Every row belongs to one group in each of 4 separate groupings. Each group adds its own fixed numbers to the row, and there is some noise. The rows also spread widely along 15 directions, which tell nothing about the answers.
Some rows, each with its group in each grouping after it:
[-20  -3  -2  -3  -6   7  11 -22 -30  -7   6  12  -6 -13  -5   8  -8 -17
 -35  13  10   2 -14  -2  -5 -20   9  23 -19  34   4  25   1 -16  -2  -3
   1   5]
Z_528 mopub S Z_810
[ 23  -8 -12   8   2   8  -1  14   5  -1   3   3  -5   3   8  -4   9   9
  -3  -4   2   2  22  -1   9  15  -6   7  -1  15   8  -7   7   4   1   8
  -4  -8]
Z_584 mapir S Z_810
[-15  -6 -16  -9   9  -3   0 -22  25  -8   4  -5   0  13   6  -6   7 -23
   4  18  16   8   8 -16  -3  12  -7   5  -3   0 -18 -19 -10  10 -10 -33
  28  13]
Z_310 buvib K Z_693
[  4   3  -5  10 -15  12  16 -10 -31  -3 -12  -4 -16  11  -3 -12  -4  13
 -11 -30   8   2  -8  10 -11 -15  22  16  -9   9  13  26  16 -11  33   3
  -8  -5]
Z_584 zelaf R Z_73
[ -9  23   7 -12  15  -3 -13 -24  24   0 -23 -30  -7   7 -13 -25  11 -16
   0  10 -16  15  -5   4  42 -11   3   2  22 -29  -9 -38  -3  24 -25 -11
  37   8]
Z_310 sofod R Z_377
[ -2  -5 -10   7 -10 -11  17  15   1  -7  23  24  -5   8  11  21   0   5
   6   3  12 -21  18  14   0 -11 -13  -4   3  -6  10   4   0  -4  14  -6
  -3   1]
Z_528 mapir Q Z_332
[ -5   9  -6  11 -21 -22   5  21  41 -17  28  15   2  -1  -1   7   1  19
  26  -8   1  -4  23  -2  -7 -14   0  -6 -36   1 -25   2 -45 -13  10  45
 -39 -15]
Z_310 sofod Q Z_217
[  3  -2  -7  -6   4   3  -3   5   8   4 -18   0  -6  -5   0  -9  -1  18
  -2 -12   3   7   5  20   5  -4  -9   8  -4  -1   2  -7   3  -8  15   4
  -6  -7]
Z_528 mopub K Z_332
[ -1  -3  12   5  -1  -1 -19  11  -3  -4 -18 -14   5  -5 -17  -3 -17  25
  11 -24 -10  21 -26  -1 -17   1   7  -2 -18  -9   3   8   1 -16  19  12
 -20  -8]
Z_528 febuk Q Z_693
[-12   0 -20 -15   8  -6 -11   0  14  -1   3  26   7 -12  13  19  22 -13
 -31  23  24  16  29  -2   0  28 -12   9   2   2   7   5  -5  -9  -2  22
  -8   3]
Z_310 buvib K Z_377
[ 12  -5   3  18   3  -3 -20   7 -16  -9  -2   2 -15  -8  -8 -13 -23   1
 -10  23   1  -6 -10   9  33  -2  -2 -12  14 -10  15 -17  10   0  -8   8
   5  12]
Z_584 zelaf R Z_73
[  3  10   6   3 -14   7   1 -10  11  -4 -12 -22 -11   6  -8 -14  -1  -9
  22  -2  -7  -2 -17   3 -11  -3   4 -16  11 -15 -23  -8   1   7  -2 -20
  16   3]
Z_584 febuk K Z_217
[ -2  -8  -3   1   0  -6  -3  21  -3   3   6   1   5  -6  -7  13  10  18
  -9  -2 -10  -2  -3  -8   4 -26 -13  11 -26  16   5  -2  -8  -7 -20   3
   7   0]
Z_310 zelaf Q Z_810
[-23  17  14  -9 -15 -20   1   6  -7  -5 -11  13  -7 -22 -39  14   4   2
   5  27  -1  -4 -24  36   9 -17 -11 -13  13  11  -5  -2  -1 -14 -10   2
  10  -9]
Z_310 febuk Q Z_810
[  1  -5  -8  11 -11 -13   4  24  10  -5  19   6  -7   8  22  12  -6   6
  -7   0   5  -5  22   3   6 -28   2   8 -18 -34   1   0 -15  -9   7  14
 -13   8]
Z_310 buvib Q Z_810
[ -3  -9  14   5  14   1  -1  18   9  15  12 -12   1  -4  -3   0   9   2
   7   4 -11  15  -1  -1  14   8 -10  11   1  -7   8 -17   2  10  -8 -15
   8 -11]
Z_528 buvib K Z_73
[ 10 -23  -3  17   6   0   6  10 -20  -3   9   2 -14  -4   8 -16 -16   4
 -11   9   3  -4   2  15  33 -19  -4  33 -11   6  21 -12  16   2  -3  -6
   2   1]
Z_528 buvib K Z_377
[  6  16  -1   6 -16 -11   4  10  17  -9  -1   2  -3   5 -14   5  12  -3
   9 -11   6  15  11   3 -12  17  10  -5   4  -7 -12   9 -12  -2   6  38
 -26 -14]
Z_310 febuk K Z_810
[  8  -3 -28  17 -30  -9  11  -1 -16 -17  12  15  -8   9  -8  10  -1   4
  11   9  13 -37  -5 -18 -11 -15  -8 -19 -13  27  -2   5  -5 -10 -11 -12
  19  11]
Z_310 febuk Q Z_73
[  9 -16   3   8   8  11  -5  -4 -22  -1  -6   3   3  -1  -9  -7 -20  12
   5 -15  -1   4 -17   1 -13  17  -3   6  -7  20  19  10  23  -6  25 -14
  -9  -6]
Z_528 mapir Q Z_693
[ 16  -3 -16   6  -7   0 -23  -3  -5 -18 -24   2   2   3 -15  -1 -17  24
   2 -20  -1 -11 -18  -4 -13  -3   0 -21 -10   0   5  -2   2 -13  12  21
  -6   6]
Z_528 buvib Q Z_217
[ -9   9 -10 -15   0  20 -14  -1  11  22   9 -16  33   7   1  21  39  24
  10 -23 -26  -5 -14 -48 -11  -2  -9 -24 -16  -7  22  -1 -15   7 -12 -20
  31  -5]
Z_310 buvib K Z_810
[  6 -23 -27  10  -4 -15   7  13  -9 -29   2  23   6  30  -4  26 -11   0
  13 -18  24 -18   4 -13 -52  13  -4 -12  -8  -3   6  21  14  -8  20 -14
  -4  16]
Z_310 febuk Q Z_217
[  6   8  -5  14  -5  -3  -7 -16  10 -16   7  -3  -9   3 -15 -17 -11  -6
  12  11   5   3  -8 -10  16  12   9 -16   8   9  -4 -15 -12   4  -5   8
   1   3]
Z_528 zelaf S Z_332
[ 22  -4 -12  18  -7 -14 -24  28 -22 -12  -9   0  -3  -1 -15  21  -1  12
 -12  10  -7 -24 -13 -11  17 -16 -14 -27  11 -10  22 -13   9  -1 -33  17
  16  16]
Z_528 febuk K Z_73
[  8  -3  -7   3   3   0  19  -8   9   0   2  -6  -6  12   6 -20  10   7
  -2 -30   3  18  24   7   6   4  13  38 -21  14   3  -1  -2   8  21  17
 -20 -20]
Z_310 buvib S Z_693
[ 32   1  10   4  -7  18   7   7  -5  19  15  -1   4  -1  31  -3  -2  -6
  -5 -26 -24 -24  14  -4 -11 -11 -12   2  -6 -21  10   3  16  14  -2  -3
 -18   7]
Z_310 sofod Q Z_377
[-11  13  -9  -1 -13  -1  12  -7  17  -8   8   3  -6   4  -9  -2  17 -18
   9  16  16  18   8 -10 -13  20   4   0   0  19 -19   7 -16  -5   0  -5
   2  -8]
Z_310 sofod K Z_810
[ 11  -9  -8   4  18  -7  -3 -18  12 -19 -27  -8 -11  18 -23 -36 -21   3
  21 -13  11   4   3  24  13  12  -1  12   9  -3  -7 -32  17  15  16 -10
  12   3]
Z_310 febuk K Z_73
[ -1  -8   2   3  21  -6 -15   0   1 -20  -8  -2   2   8 -20   0  -3 -10
 -10   3   4  22  -7 -12   5  14   6   3   2   4   2 -10   3  10 -12  10
   8   1]
Z_584 buvib Q Z_810
[  5  -3  -4  22  -4  -6   3   7 -13 -10   6  -5  -6  15 -15  -7  -6   9
  16  -3   3   2 -13  -3  17   4  11  -9  12  -6  24  -6   4   5   9  -5
   7  -8]
Z_528 buvib K Z_332
[ 15   1   3 -13  11  26 -20 -22   0  15 -10   4  17 -10  10 -14 -11  15
  -3 -27 -18 -11  -1   8   3   9 -11  -3  -2 -12  21  -4  16   8  23   7
 -12   2]
Z_310 mapir K Z_377
[ 17  -7   6   8 -11  14  -4  11   1  20  14  -7   1  -8  22 -16 -13  20
  19 -10 -20 -16  -4   5   5 -14 -12  -7 -13 -23   9 -13   1  -1  13 -22
  -2   1]
Z_310 buvib R Z_332
[ 12   6  -3 -10   7   8  -3   7  17  12 -20 -17   6   9  -3   1  27   7
   9 -26  -8  18   2  -8 -20  24  -9  -5   9  -5  -4  -7   8   9  -2 -12
   8  -7]
Z_528 buvib R Z_332
[-18   4   3   5   4 -10 -10  14 -18  -5  -1   1  12  14 -27  35  13  13
  -1 -13  -1  10 -24 -22 -18   8   8 -24  10 -13  30  21   4  -6   7   1
   7  -1]
Z_528 zelaf Q Z_73
[  3  13   2   2   8 -22  26 -16  20 -16  -7   6 -12  20 -20 -15   3 -17
   9 -20   9   9  23  24  11  12  11  12  15   1 -15 -10   0  22  10  27
 -20 -18]
Z_310 mopub Q Z_693
[  5   8   1   2   8   6  19   3 -10  12   6 -11   7  19 -21  19  52 -19
  -1 -11  -7   9  -1 -31 -10  36  -5  -7  29  24  17   5  17  29 -32 -19
  26 -12]
Z_528 zelaf K Z_73

New rows. What belongs after each?
[ -6  11  20  -2   2   7 -11   4  -8  19   7 -14   2 -11  10  16   6  -8
 -17   6 -23   3 -10   0  14 -11  -2  -9  16 -34  18  -2   5   5  -6  -7
   5   6]
Z_528 mapir S Z_693
[  2   3 -21  10 -12  -2  -1 -11   9 -17  23  18  -1  14  15  14  -9 -13
   1  12  18 -18  14 -20  -2  12  -1 -27   5 -11   3   4 -10  -1   8   3
  -4  14]
Z_528 mapir Q Z_693
[  0  15  19   9 -15   7  10  -1   5  12  18  -4  -2  -7   5 -13  -3  -6
  19  -4 -12   7  -2   0  -5   8   9  -2  -1 -10  -1  10  -5  -1  16  -3
 -20 -14]
Z_310 sofod Q Z_377
[-14   3  -7  10 -17  -6  13  -1 -13  -9   1  -4 -24   5   4  -1  -5  -5
 -13  14  15   5  -4  12   4 -29  13  13   0  -5  -1   7  -3 -16   7 -13
  11  12]
Z_528 zelaf S Z_332
[-15  -3  -9  -2   6  -7 -21   0 -26  -7 -22   2   4  -8 -30  13  10   6
 -18  16   3  12 -29  -4   0  10   0  -9  10  14  24   3   9 -10  -6  -1
  23   1]
Z_310 buvib K Z_217
[ 14   2 -21  -5  -3   7 -26   2 -18  -3 -23   9  13  -1  -9  11   3  26
 -12 -18  -3 -14  -9 -10 -16   5 -11 -23  -3   3  26   7  10 -14  12  16
   0   8]
Z_310 sofod K Z_73
[-27   3  19   7  -3 -12   3 -10   9  -7  22  -1 -10  -7 -12  -4 -19 -23
   9  31   3   2 -15   6   7 -16   2  -1   0 -11 -22  -9 -18   1  -8 -17
   7  12]
Z_310 zelaf K Z_73
[  1  16   2   1  -9  13   5 -17 -24  15   7   5   0  -5   2   6  17 -17
 -18   3  -2   2  -4  -7  -7  27  10  -9  20   2  24  18  12   3  12   0
   0  -4]
Z_310 buvib S Z_73
[ -4   5  -2 -10   8  -7  -4  16  14  12   3   6   5   3  14  24  23  -7
 -15   2   0   6  26   9   3  11 -14  -2  17 -31  12  -3   4   6   2   5
  -3   0]
Z_310 mapir K Z_693
[ 13  -9   1  21 -16  23  -9  -7 -10   3  37  -4   4  -1  33  -7 -28   2
   0  -6 -12 -24  -9 -38  -5 -19   6 -14 -32 -17   6   5 -13  -2   7  -8
  -6  15]
Z_584 buvib Q Z_73
[ -4  13  -7  17 -23   0  14   4   0   8  12 -23 -22   7   9  -7  22 -15
  -2  21  -1   7   2 -13  12  -9  12   0   8  -9  -7  -1 -13   0 -15 -15
  21   3]
Z_310 zelaf K Z_217
[ 21   8  -6   4 -22  -8  14  24  16   9  -4   0 -14 -15  -3  -6  30  17
   8  -5  -5   5  20  15  -4   2 -14  11 -10  34 -19 -10 -11  -7 -14  20
 -13 -23]
Z_310 buvib S Z_332
[  9 -15   0  11   4   2   1  12  -5   2  18  11  -1 -10   6   5  -5   1
  -9   5  -1  -6  11   1   6  -2 -16  16 -16  20   3  -3   2   0  -5   8
 -11  -2]
Z_528 mapir K Z_73
[ -8   2 -16   1   5   0  -9 -13  -8 -13   3   7  -2   6  -2   4   3  -2
 -14  19   8 -10   0  -1  33  -8  -2 -10  16   1  21 -15   0   7  -5  -3
  29   9]
Z_584 mapir K Z_332
[-27  14   6   0  -7  -5  15 -11  -2   4   2 -11 -16  -4  -2  -3  15 -12
 -18  11  -1  20   4  18  18 -26  14  31  -5   0  -9   4 -12  -2   5   6
   7  -8]
Z_310 mapir K Z_217
[-17  13  10  -6  -9  -5 -11  -4   8   9  -8 -22  -9 -11  -5  -5   2  -1
   2  20 -14   1 -21   9  20 -30  -5 -10   5 -27 -10 -23 -12  -2 -15 -20
  28   8]
Z_310 buvib K Z_693
[ -8  21  12  14 -23  -2   7 -15   2   1  46  17   4  -7   0  11  -1 -30
  10  22  -1 -14  -2 -16   3  18   8 -33  16 -14   2  10 -21   9   1  14
 -16  -3]
Z_310 buvib K Z_73
[ 35  -3 -34   6  -2 -28   7  28  21 -23 -37  14 -25  12 -16   0  29  -7
 -13   1  31  13  44  20 -16  36 -16  11  18  30 -27 -13  10   0 -21  40
 -14  -2]
Z_310 zelaf K Z_217
[ 14   2  12   2 -13  -2   0  -5  20  -1   7  -4  -5  -7   4 -10 -20  -7
  12  -7 -13 -23  -3   8 -10 -23 -15 -10 -11 -14 -31 -16 -10   7 -13   0
 -13  14]
Z_310 zelaf K Z_693
[-29   0 -10   6   0  -5  -4   7 -15   5   7 -12  -4  20   6  20  12  -6
  -4  19  11  11 -11 -15   3  -3  13 -12  20 -48  30   6   3  -6  13 -42
  39  14]
Z_310 buvib K Z_73
[  3  18   1  -6  -7  12   0 -10  13  -2   5   1  10   1  -3   4  19  -9
   1 -11  -4   8   2 -19 -19  21   2 -17   4  12  -8   9 -12   7  -1  14
 -10  -9]
Z_584 sofod K Z_332
[-26   8 -11   0   0  17   1 -35  -9  -3  24  -1  10   0  -5  -2  10  -9
  -7  18   5  12 -13 -37  23  11  15   3 -14  31  20   8 -12   1  -3 -10
  24  -7]
Z_528 febuk Q Z_810
[ -6   5  -1  10 -21  -2 -12 -13  -6  -8   5  -6  -3  -2  -6  -6 -25   4
  16  10  -5 -19 -31  -7   2 -23   4 -28  -5 -19  -2  -7 -13  -8   4 -14
  11  12]
Z_310 buvib K Z_693
[-16   0 -17   6  -9   5  -7 -11 -24  -2 -12  -8 -10   0  -5  -9   1  16
 -17   0  12  22 -14  -7  -3  -4  23  16 -18  11  15  17  -5 -26  28  -1
   8  -1]
Z_310 buvib S Z_73
[ 27   2 -11   2  -2 -11 -12  23   8   0 -25  -1 -13  -1  -8   0  15  -4
  -4  14   2  -3   9  12  -1  16 -24 -17  30  -2  -9 -25  13   6 -30   0
  13  12]
Z_310 zelaf K Z_332
[  9  -4  -4  -2  -8   0 -12   6  -3   0 -15   0  -2  -7  -4   7  -5  -2
   0   2  -1 -10 -11   2 -30   2 -17 -13  -1  -5 -13  -1   9 -10  -6 -14
   6  16]
Z_310 febuk K Z_73
[  7  17   9   7 -11  -4  -9  19  -2   9  -4 -18  -9  -5   5   5  13  -9
 -13   8 -16  12  -2  -8   0  -8   1  -9  11 -21  -4  -3  -5  -1 -18   4
   4   5]
Z_310 sofod Q Z_332
[  2 -21 -16  -5  12  29 -38 -26 -14  -3 -16  -5   8 -14  17 -23 -29  20
 -23  -3  -1   4 -21 -22   3  -9  -1  10 -38   9  15  -3   5 -16  13 -11
  11  19]
Z_584 buvib Q Z_377
[-25  12  15   7 -10 -13  -2  15 -16  -1   6  -5 -13 -11   4  24  15 -25
 -39  24   3  32  -6  -6   3 -13  21  11   7 -21   1  23  -9 -11 -15  20
  -4   1]
Z_584 buvib Q Z_377
[ -7 -15 -17   1   0   4 -14  13  -2  -6 -11  -4  -5  -5   8  -9  -4  36
 -18  -6   9  20   4   3  16 -27   7  31 -42   7  10   2 -10 -25  19  15
  -2  -6]
Z_584 buvib R Z_810
[ 10  -2 -19  -2  -2  19  -4 -18   1   2 -12   3 -19  -6  25 -25 -13   4
 -25   3  18   3  18  14  11  -2  -1  21 -13   5  -2  -3   6 -16  25   3
  -7  13]
Z_528 zelaf Q Z_73
[  9   0  -5  13 -12  10  -3  -4 -15   8   5  -4 -14 -14  11 -14  -3  -6
 -14  20  -5  -3  -4  -3  14  -1   1   4  -5   8   6  -4   1  -6  -4  -4
   6   3]
Z_310 buvib Q Z_217
[  5  13  -8  17 -19   6   7 -26  -6 -11  12   3  -6   3  -5 -17  -5  -8
   2  -6   7   8   2 -14  -4  15  21   1  -6  25  -5  13 -15  -1  19  25
 -18 -10]
Z_310 mapir K Z_332
[  9   8 -16 -14  -6  20  -1 -35  -7  -4 -18   1  -5  -6   0 -15  -6   2
 -16  -9   0 -21  -5   6  -4 -18  -8   5 -13  27  -7  -5   6  -5   4  -7
  12  13]
Z_528 sofod S Z_73
[-14   1   7   6  16 -21  -2   8  -4 -19  -1   6   7  14 -41  17   1  10
   9  -5  -1   5 -10  13  27  -4   4  -3  18  -4  24  -9   3  13   2  17
   6 -14]
Z_528 mapir K Z_810
[ 18  11  -1  -2 -13   2  -1  -8 -14   1  -7   6   7   7 -11  12   4   0
   7 -20 -12 -32 -14   1 -12   2  -9 -36  22 -15  17   0  15  13   0  -2
   4   5]
Z_310 buvib K Z_693
[  2  -3 -14  10   0  -3   3   7 -14   3  18   5   7  10  13   8  14  14
 -16 -13  -2  -2  15 -16  24  -6   8  11 -13  -7  39   5  -2   4   7  19
  -4  -8]
Z_310 buvib R Z_693
[ -8   2 -20   8  -7  -3  14   8  -2  -1  24  20  -2  10  10  21  18   5
  -6   6  20  -6  26  -1  10   9  -1   1   5   1  24  13  -3  -6  21   8
  -2  -8]
Z_528 mapir K Z_73
[-10 -11 -10  10   7 -20 -17  23  26 -13   2  -9   4  11  -8   5  -1  19
  14  -5   5  18   9 -13   1  -3   1   5 -21 -22  -5 -12 -22  -6   3  14
  -3   1]
Z_310 febuk K Z_73
[ -8  19  -2  -6 -12   7  -8 -26 -15  -1 -14  -7   3   1 -16   3   6  -2
  -5  -7  -9  -4 -28  -6 -15  -1  13 -22  10  -4   7   9   1  -3   8  -3
  14   4]
Z_310 buvib S Z_217
[  6 -22 -17   5  11   2 -19   1   8  -4  36  28  21   3  23   7 -22  14
   3   6   3 -32  14 -18  19   1 -17 -14 -15 -19  37 -11  -3   3   4  -2
  -4  20]
Z_310 zelaf S Z_377
[-10   9  -4   2   0 -20   1   8 -23  -8  -6  15  -6   8 -15  28   9   4
 -23  -3   5  -6   6  24  11 -13   7  -1  23 -19  30  10  12  -2  15  22
   2   1]
Z_310 mapir S Z_73
[ 23 -22  -5  -1  23   6 -13   1   8  -8 -23  -1  -4   2   3 -25 -23   7
  -3 -18   3   6  10  14   3  11 -12  13  -8   0  -3 -20  18   7   9   5
 -14   2]
Z_584 mopub K Z_693
[-20  14 -12   7   7   3   1 -27  -1  -8  14   0  11  21 -23   0  15   1
  16   1  11  10  -8 -24  27  33  19 -18  20   1  36   2  -3  14  17  -2
  20 -15]
Z_528 febuk K Z_73
[ -1  -7   1  -6  19  -4  -1   7  13 -11   6  -1  -1   1   4   7  11 -24
 -28  14   0  12  19 -11  11 -11 -11  26 -12  15 -15 -15  -5  15 -38   5
  11   8]
Z_584 sofod Q Z_810
[ 12   4  -9 -11  -3 -14 -18  21   7  -2 -13  20  12  -2  -9  34  16  -1
  -1   5   1 -18   1   5 -24  17 -29 -42  29 -20   4  -9   7   1 -16   4
   6  13]
Z_310 buvib K Z_332
[-11  -5   5   3 -17   7 -11  -1   6  -1   6  -8  -5  -7   6  -6 -25   4
  27  18   1 -10 -27   0 -11 -12  -7 -25  -6 -23 -11  -5  -4 -14  10 -42
  15  12]
Z_584 febuk K Z_693
[ -1  12  -2 -16  -1  17  -7  -5  -2  12 -11  -1   6  -4  19  17  21  -4
 -35 -18  -3  12  13  -2 -17   6   1   3   3 -12   7  20   6  -2  13  20
 -14   0]
Z_584 mapir K Z_693
[-12  -2   4  -1   3   4  -4  14  31   9  26 -17  13   4   4  14  18  -5
  23  14 -11   9  -5 -37  -4   5 -14 -12 -11 -10 -13 -14 -18   8 -30 -35
  27   1]
Z_528 febuk Q Z_810
[  4  12  -8  -8  -5  13   8 -19   1   8 -13  -6 -12   3   4 -10  11  -6
  -7  -2   4  -5   4  14   6  -2  -2   1  14  -5  -1  -7  10   4   8 -14
  16   2]
Z_528 buvib K Z_73
[  6   3  -5   3 -10  -1  -2 -17  -2  -7   9  13 -10 -11  10  -9 -21  -1
 -23   1   0 -24  10  15  14 -34  -3  10 -20   1  -7  -6 -10  -4   1  26
 -15  17]
Z_310 zelaf S Z_73
[ -9  17   4  -7 -20  -3  19   1  33  10  25   4   2   5  18  17  17  -4
  13 -18  -2  -6  23   1 -30  -8   1  -6 -12 -29 -23  11 -25  -3  18   6
 -21  -4]
Z_310 buvib S Z_73
[  0  13 -10 -24  12   8 -21 -27  10   8 -17   5  15 -12  -7  -1  20   0
 -15   3  -9  -5   0  -5  18  13 -17 -11  10   5  12 -17   4  13 -17   6
  21   4]
Z_310 buvib R Z_377
[  5   1  -2   6   2   4  -9  -5 -11  -1  -3  -7   5  -1  -4  -4  -2  14
 -13 -21 -15   5  -5 -11   2 -15   5  11 -20  11   8   2  -5   1   3  17
  -3  -1]
Z_310 mapir Q Z_332
[ 13  17   3  13 -27   1  -4   8 -18   9 -13  -8 -21 -24 -24  -7  10  11
   3  21  -9  -3 -25   9  11   1  -3 -19  13  28  -2  -5   2 -15 -16   3
  10 -12]
Z_528 buvib S Z_73
[ 12 -11 -12   9   3  18   5 -15   3   5  13  -1  -7   3   8 -27  -4  -6
  15  17   8  -8   0 -11  21  19 -11   2   4  18  11 -18  12  11  -9 -37
  22   4]
Z_528 zelaf K Z_377
[ -9   3  -2  -5   6  17   5 -35  -4   1  16   0   5  10  17 -13 -13  -5
  -5  -8  -1 -11  -1   1  25 -15   7   4  -1 -21  22  -6   2  14  21 -17
  13   8]
Z_528 buvib R Z_332
[ 13   2  -6   4 -21   6   1   1  -1   3  -1   6 -19 -20   9 -16  -9 -13
   3  34   5 -13  -1  16  -4  -2 -21  -7   5  16 -20 -12   2 -12 -10 -25
   9  12]
Z_310 sofod K Z_332
